The first 8 rows are patterns. Each new row is the sum of 2 different patterns, raised or lowered, with some noise. Before adding, each is slid sideways (what falls off one end comes back at the other), maybe read backwards, and multiplied by a number that may be negative. Names go in the order of the patterns.
Known rows, each followed by the names of its patterns:
[ 0.42 -2.08  1.41 -0.93  1.73 -0.94 -1.54  1.56 -1.47  0.67  1.62  1.23
 -0.58 -0.27 -1.58 -0.12  1.13  1.19 -1.36  2.21 -2.34 -1.92 -0.91  1.17
 -0.10  0.01 -2.17  0.90 -2.26 -1.39  0.49  1.63 -0.51 -1.81  1.30 -1.06
  0.70  1.20 -1.60 -1.05  1.57]
Pof
[-2.17  1.59  0.30 -0.33 -2.05 -0.68 -1.98  1.28  2.26  2.24 -1.19 -2.08
  0.37 -2.34  0.12 -1.50 -1.36 -1.93  0.85 -0.04 -2.20  0.48  0.15 -1.37
  1.67  1.26  1.32 -0.34 -0.03  0.02 -1.25 -1.73 -0.05 -0.87 -1.60 -2.20
 -1.67  1.11 -0.48 -2.12  2.00]
zapu
[-2.01  2.19  1.77  1.27 -0.73  1.89 -1.73  1.17  1.47 -1.44 -1.27  1.10
  1.08  2.31  0.42  0.27 -1.76  1.49 -0.05 -1.80  1.54 -0.93  0.19  0.33
  1.27  0.57  0.27 -1.37 -2.18 -2.14  1.76  1.15  2.07 -0.62  2.33  1.60
  2.29  1.19 -2.25  0.13 -1.13]
ped
[ 2.26  0.29  0.12 -1.71 -0.88 -1.90  1.95 -0.69 -0.42 -1.58 -1.99  0.38
  1.46  1.62  0.00 -2.07 -2.24 -1.82 -1.57  1.21 -1.16 -1.40 -0.18 -0.93
 -1.36  2.12  0.87 -1.46 -1.52 -1.36  2.07  1.10  1.33 -1.32 -1.71  1.43
 -0.46 -1.49 -0.84  1.24 -1.86]
zada
[-1.05  1.26  1.21  1.03  0.17 -0.58  0.30  0.65 -0.75 -0.11 -1.93 -0.98
 -1.91  1.09  0.68 -1.78 -1.40  1.54 -0.74  1.59 -1.67 -1.57 -1.16  1.81
 -0.94 -2.33 -1.03  2.08  2.21  0.01  0.12 -0.49 -0.99 -2.31  1.78 -0.71
 -0.32  0.57  0.64  0.31  0.12]
movus
[-1.00 -2.32 -0.75  1.42  1.76 -0.58 -0.30  1.81 -1.06  0.53  1.90 -2.26
  0.20  0.64 -1.41 -0.12 -1.41 -1.76  0.40  0.73  0.46 -2.20 -1.82  0.23
 -1.48 -1.39 -2.33 -1.05  1.91 -0.01  0.48 -0.67  1.64  0.45 -0.26 -2.26
 -0.24  1.99  1.31 -1.75  0.49]
zop
[ 1.80 -0.02  0.55  1.82  0.52 -0.62  1.94 -2.26 -2.18 -0.17  2.23  0.49
  1.24  1.86  1.75 -1.24 -0.18 -1.90  1.59 -2.03  1.25  1.73 -0.07 -0.53
 -0.23 -0.19  2.28  1.38  0.99  0.88  2.00 -1.08 -1.14 -0.17 -1.40 -1.02
  0.59  0.99  1.88 -0.75  0.30]
Bor
[-0.72  0.36  2.28  1.72 -2.14 -0.60 -0.28 -1.10  2.28  0.98 -1.48 -2.31
  2.17  0.19 -0.04 -2.30 -1.11  0.48  1.74  0.85 -0.67 -2.07 -1.81 -1.90
  1.58 -1.59 -1.47 -0.12 -1.40 -1.02 -1.46 -0.78  1.22 -0.93 -0.30  1.60
  2.20 -1.74 -1.62 -0.05  0.98]
Gomiv

New rows. What belongs after each?
[ 1.61  3.58  3.09  0.53 -1.01 -0.70  0.35  3.46  1.67  0.64  0.93 -1.14
  3.18  1.58  2.16  1.26  0.68  0.09  3.39  0.87  1.09  1.94  2.42  0.42
  1.68  2.52 -1.26  0.95  0.01  2.91  1.19  2.90  1.65 -0.62  1.01  0.47
  1.12  2.31  2.33  0.31  3.90]
zada movus
[ 0.76 -2.27  0.22 -1.99  0.36 -3.21 -0.15  2.90 -0.14 -2.02  2.02 -1.75
  3.74  1.92  0.97 -0.84  1.53 -2.38  0.63  2.36  1.25 -1.54 -1.07  1.60
 -0.30 -0.14 -0.75  0.59 -1.32  1.61  1.84 -1.07  0.28  2.06 -2.72  0.15
  1.45  3.47  0.51  1.36  2.12]
zapu Bor
[ 1.22  2.33  1.71  5.06  2.98  3.45  2.86  3.75  2.20  1.82  1.03  1.23
  2.80  3.78  0.27  3.31  0.07  1.59  1.30  4.14  2.56  4.61  3.23  4.26
  1.82  0.06 -1.20  2.47  2.18  4.09  4.25  1.43  2.94  4.64  3.36  0.33
  4.22  2.06  3.54  2.33  0.41]
movus Bor
[ 1.80  1.21  1.41  2.13  1.15  0.18  0.63  1.78  0.60  1.19  3.19  1.02
  1.01  3.97 -0.70  2.74  2.90  4.28 -0.86  0.33  0.99  2.83  0.91  1.65
  2.29  2.95  0.77  3.67  2.72  1.70  0.41  2.86  1.46  1.59  3.29  1.08
  1.98  1.87  1.78  3.55  2.18]
Bor Gomiv
[-1.58 -2.52 -1.65 -1.44  1.45 -3.85 -0.97 -0.40  1.61 -1.90 -2.56 -2.87
 -3.62 -0.19  1.53  0.93  1.37 -3.25  1.10  0.38 -0.41 -1.76 -2.13 -1.14
 -0.77 -2.16 -0.07 -1.20 -2.75 -3.88  0.82 -1.33 -1.52 -1.42 -2.21 -1.60
 -3.17 -1.57  0.98 -0.48 -2.12]
ped Gomiv
[ 3.21  0.48  0.33 -0.12 -0.38  2.62  1.95  4.40  1.45 -1.50  0.72 -0.27
 -0.21  1.00 -0.24 -0.47  2.32  1.75 -0.72  2.75  3.50 -1.09  0.70 -0.55
  2.34  1.05  4.26  1.21 -0.10  4.51  0.31 -1.32 -0.46  1.12  0.31  2.15
  1.12  0.45  1.40  2.15  0.79]
ped zada
[ 1.65  1.65  0.49  1.20 -0.48  1.05  2.81  2.13  2.64  0.52 -0.84 -0.31
  1.33  1.28 -1.18  1.43  2.08  1.95  0.36  1.01 -1.01  2.17  0.18  3.22
  1.69  3.00 -1.23  0.34  0.58  1.63  0.89  0.97  1.66  1.48 -0.20  2.61
  2.07  0.98  1.65  0.34  0.65]
zada Bor
[-2.09 -3.76 -5.05 -2.81  0.25 -0.57 -1.97 -3.15 -5.16 -4.26 -2.77 -0.02
 -4.41 -3.53 -2.52 -1.74 -2.67 -0.82 -2.53 -3.79 -3.05 -2.23  0.47 -0.34
 -1.99 -2.37 -2.88 -0.95 -1.83 -2.78 -2.16 -0.85 -4.26  0.32 -1.85 -3.05
 -4.87 -1.90 -2.77 -0.57 -3.40]
zada Gomiv
[ 4.17  3.17  3.47  4.64  0.98  1.49  0.41 -0.20  5.50  4.62  4.32  0.93
  2.87  1.83  3.07  2.74  0.63  2.08  2.27  4.76  4.40  2.89  1.50  0.33
  2.34  3.64  0.48  3.45  0.58  1.25  2.88  4.42  3.89  2.64 -0.22 -0.88
 -0.65  2.76  3.99  3.33  1.01]
ped zada
[-1.19  2.84 -1.53 -0.88  1.43 -0.53 -3.60 -1.17  2.22 -0.59 -2.12 -3.58
  1.53 -0.33 -1.15 -2.64 -4.03  0.11 -1.47 -2.39  1.75 -1.73 -3.78 -1.54
 -0.10  1.86  2.38 -0.44 -3.30 -4.38 -1.26  0.92  2.49 -2.69 -1.69 -1.67
  2.83 -1.27  0.33 -1.68 -3.12]
zada Gomiv
[-0.97  0.84  0.83  4.03  2.32  1.96  1.53  2.69 -0.79  2.50  1.76 -0.59
  0.51  2.78  1.75  2.61  4.13 -0.34 -0.42  1.66 -0.95  2.78 -1.03  1.26
  1.23  2.25  4.34  2.26  0.49  0.46  0.96  1.59  2.47  2.40 -0.26  2.26
  2.50 -0.97  4.46  2.62  1.84]
Pof ped
[-0.42 -3.85 -1.05 -2.84 -0.56 -1.24 -0.32 -5.65 -4.16 -3.68 -3.66 -0.74
 -1.54 -1.85  1.00 -3.47  0.84 -2.54 -1.97 -5.28 -3.04 -4.41 -3.95 -2.54
  0.47 -0.36 -2.20 -3.09 -1.26 -4.83 -4.22  0.41 -4.57 -2.35 -1.37  0.38
 -1.18 -1.23 -4.33 -2.84 -0.08]
ped movus
[ 1.37  0.24  3.19  2.57  0.44 -0.67  3.14 -0.18  1.01  2.24  0.30 -0.05
  2.68  3.24  0.04 -0.28  1.62  3.74 -0.75 -0.72  0.24  2.86  0.01  2.86
  1.12  0.81  2.63  2.25  0.84  1.54 -1.06  2.46  1.93  3.02  1.94  0.28
  0.25  1.68  2.82  3.48  0.59]
movus Gomiv
[-0.81  1.19 -2.57 -2.95 -3.29 -2.64 -2.17  1.84 -0.15 -1.68 -1.83 -1.72
 -3.21 -1.62 -0.48  1.17 -0.98 -2.93 -2.04 -2.04 -1.59 -3.64 -2.00 -2.49
 -3.92 -1.80  0.35 -4.45 -3.66 -1.90 -3.35 -0.45 -1.70 -0.67 -1.51 -4.71
 -0.93 -2.23 -1.18 -4.47 -2.42]
Pof Gomiv
[ 1.67 -0.26  2.09  4.13  1.88  4.17  1.79  3.29  2.65  0.95  0.34  2.57
  2.80  2.67  1.14  2.03  1.61  2.53  4.38  0.54  0.48  1.49 -0.44  1.19
  2.90 -0.12  0.08  2.35  3.08  1.92  2.66  3.58  0.22 -0.41  1.34  4.61
  2.64  2.26 -0.07  1.52  2.33]
zada zop
[-1.40  2.06  0.61 -0.90  1.39  2.34  0.97 -0.32 -1.88 -2.06  0.17  2.16
  0.26  1.15 -2.25 -1.13  0.71  2.68  0.45  0.15 -1.47  2.87  0.63  0.01
  1.01 -0.34  1.00  2.14 -1.07  0.64 -1.75 -1.86  0.98  0.57 -0.34 -2.93
 -2.60  1.03 -1.24 -1.42 -2.59]
movus zop
[-4.07 -2.13 -0.92 -1.50 -1.02 -2.71 -0.37  1.65 -2.65 -3.85 -2.82  0.47
 -4.12 -0.60 -0.14  0.63 -0.81 -2.68 -1.93  2.10 -3.75  1.34  1.13  0.46
 -2.08 -2.19 -3.17 -0.67  1.10  1.29 -2.44 -0.03 -4.44  0.03  1.42 -2.88
 -1.95 -2.02 -0.63  0.66 -0.32]
Pof Gomiv
[ 3.38  0.38  2.89  5.04  3.46 -0.43  0.34  3.42  0.04  4.26  3.37  2.66
  4.72  2.51  3.01  2.67  2.66  0.38 -0.06  1.48  2.86  2.51  3.71  3.34
  3.27  2.29  3.10  0.88  2.41  3.82  1.32  2.36  2.24  5.41  1.93  2.63
  0.97  1.22  3.65  4.71  2.13]
ped movus
[-1.12 -3.59 -1.37 -2.13  1.34 -0.83  0.32 -0.23 -0.81 -2.38 -5.08 -5.67
 -2.41 -1.55 -2.02 -1.27  0.37 -0.24 -2.14  0.08 -3.96 -0.83 -1.58 -2.75
  0.57 -1.09  1.27 -0.85 -2.95  1.32 -0.65 -2.02 -3.44 -2.19 -3.82 -1.70
 -2.05 -1.61 -2.93 -0.82 -1.20]
zapu ped
[-0.50  0.39  2.78  0.77 -0.87  2.40  1.93  0.13  0.77 -0.24  0.25  0.88
 -1.03  1.88  3.09  4.69  0.95 -2.35 -1.12 -0.12  1.13  1.93 -2.14  1.12
  0.53  2.00  0.29  2.62 -0.33  1.45  1.38  0.29 -0.78  4.57  0.52 -0.63
  4.43  2.40  3.17  1.74  1.37]
zada zop
[ 1.49  2.52  1.36 -2.79  1.01  2.11  1.73  3.94  2.09  0.87 -0.48 -0.45
  2.97 -1.29 -1.57  1.33 -0.64 -0.96 -2.01 -0.93  3.73  0.15 -0.91  5.01
  1.26  1.50  0.32  1.18  0.33  0.29 -0.17  4.80  5.30  1.81 -0.24 -0.74
  0.92  1.18  2.57 -1.36 -1.98]
zapu Gomiv
[ 2.82  0.31  1.35 -1.34  1.52  0.75  1.18  0.75  2.84 -1.20  0.64 -0.41
  1.79  1.07  0.00  1.30  2.00  1.27  1.39  1.08 -0.97  0.93  3.13  1.49
  0.72  0.42 -1.72 -0.95 -0.97  1.74  0.03 -0.04  1.51  1.38 -0.02  2.55
  2.31  1.39  0.96 -0.87  2.45]
zapu zada
[-2.99 -1.62 -1.21  0.15 -2.76 -2.41 -0.42 -1.49 -2.61 -3.32 -2.43  0.28
 -0.52 -0.33 -2.80  0.78 -1.84 -1.65 -3.83 -0.64  1.13  0.39 -2.56  0.09
 -2.22 -4.28 -3.04  0.66 -0.21 -1.50 -0.78  0.39 -2.18 -0.01  0.21 -3.60
 -0.23 -0.42 -2.17 -1.94 -3.29]
zop Bor
[ 3.13  1.20  3.40  2.12  1.00  1.51  2.28  1.04  2.97  0.42  2.77  2.43
  3.50  0.00  0.82  2.31  1.42  0.42 -0.78  0.37  1.86  2.40  2.49  2.01
 -0.27  1.97  1.08  1.72  1.37  0.04  2.71  2.64  0.16  1.86  0.87  1.20
  3.16  2.37  0.79  0.83  1.05]
movus zop
[-1.76 -2.01 -0.83 -2.54 -0.44 -2.76 -0.63 -1.95 -3.02 -2.85  0.44 -4.86
 -3.56 -1.60 -1.21 -0.61 -0.98 -1.25 -3.66 -3.39 -1.46 -1.36 -3.49 -3.36
 -4.18 -1.45 -1.88 -1.66 -4.15 -4.75 -2.78 -1.05 -2.52 -1.82 -3.26 -3.33
 -3.47 -1.74 -2.18 -1.13 -3.00]
zada movus
[ 2.50  0.31  3.91  0.48 -0.03  0.90  3.65  1.53  3.08  1.98  0.43 -0.85
  1.03  2.95  1.34  1.67  1.88  1.95  1.14  3.85  0.73  0.97  3.47  1.17
  2.21  3.16  0.14  0.17  0.17  2.74  2.47  1.41  3.04  3.20  2.78  2.47
  1.20  2.66  2.16  1.05  0.65]
zapu zop
[ 2.10  3.49 -1.76 -2.26  1.91 -0.70  2.24 -1.84 -1.81 -2.26  1.88  2.13
 -2.35  0.35  0.36 -1.67  1.09  2.47  0.56 -1.11 -1.00 -0.91 -0.61  0.24
  1.63  0.10 -2.45 -2.55 -1.29  0.92  1.53 -2.67  1.59 -2.63  2.18  0.90
  2.01 -2.74  0.78 -1.82  0.57]
zapu zada
[ 2.90 -2.60 -0.44  2.52  1.57 -1.05  0.79 -0.43  1.68  1.94  1.54 -0.30
 -0.46  2.23  1.44  1.07  2.49  0.50  2.03  1.54 -0.26  2.28  1.27  1.80
  0.11  0.01  2.73  1.65  0.05 -1.38  3.12  3.23  0.39 -0.60  0.97  1.35
 -0.50 -0.93  3.26  0.56  0.84]
zop Gomiv
[-0.35 -0.61 -0.06 -1.78 -0.01  1.04  1.36 -0.76 -1.23  0.78 -0.90  1.06
  0.98 -1.47  0.88  1.40  0.16  0.23  0.96 -0.47  2.19  0.63 -0.82 -0.03
 -0.88  0.91  0.18  1.68  1.08  0.09 -1.40  0.23  1.14  1.75 -0.55  1.66
 -0.80  0.38 -0.59 -0.22 -0.34]
Pof zop
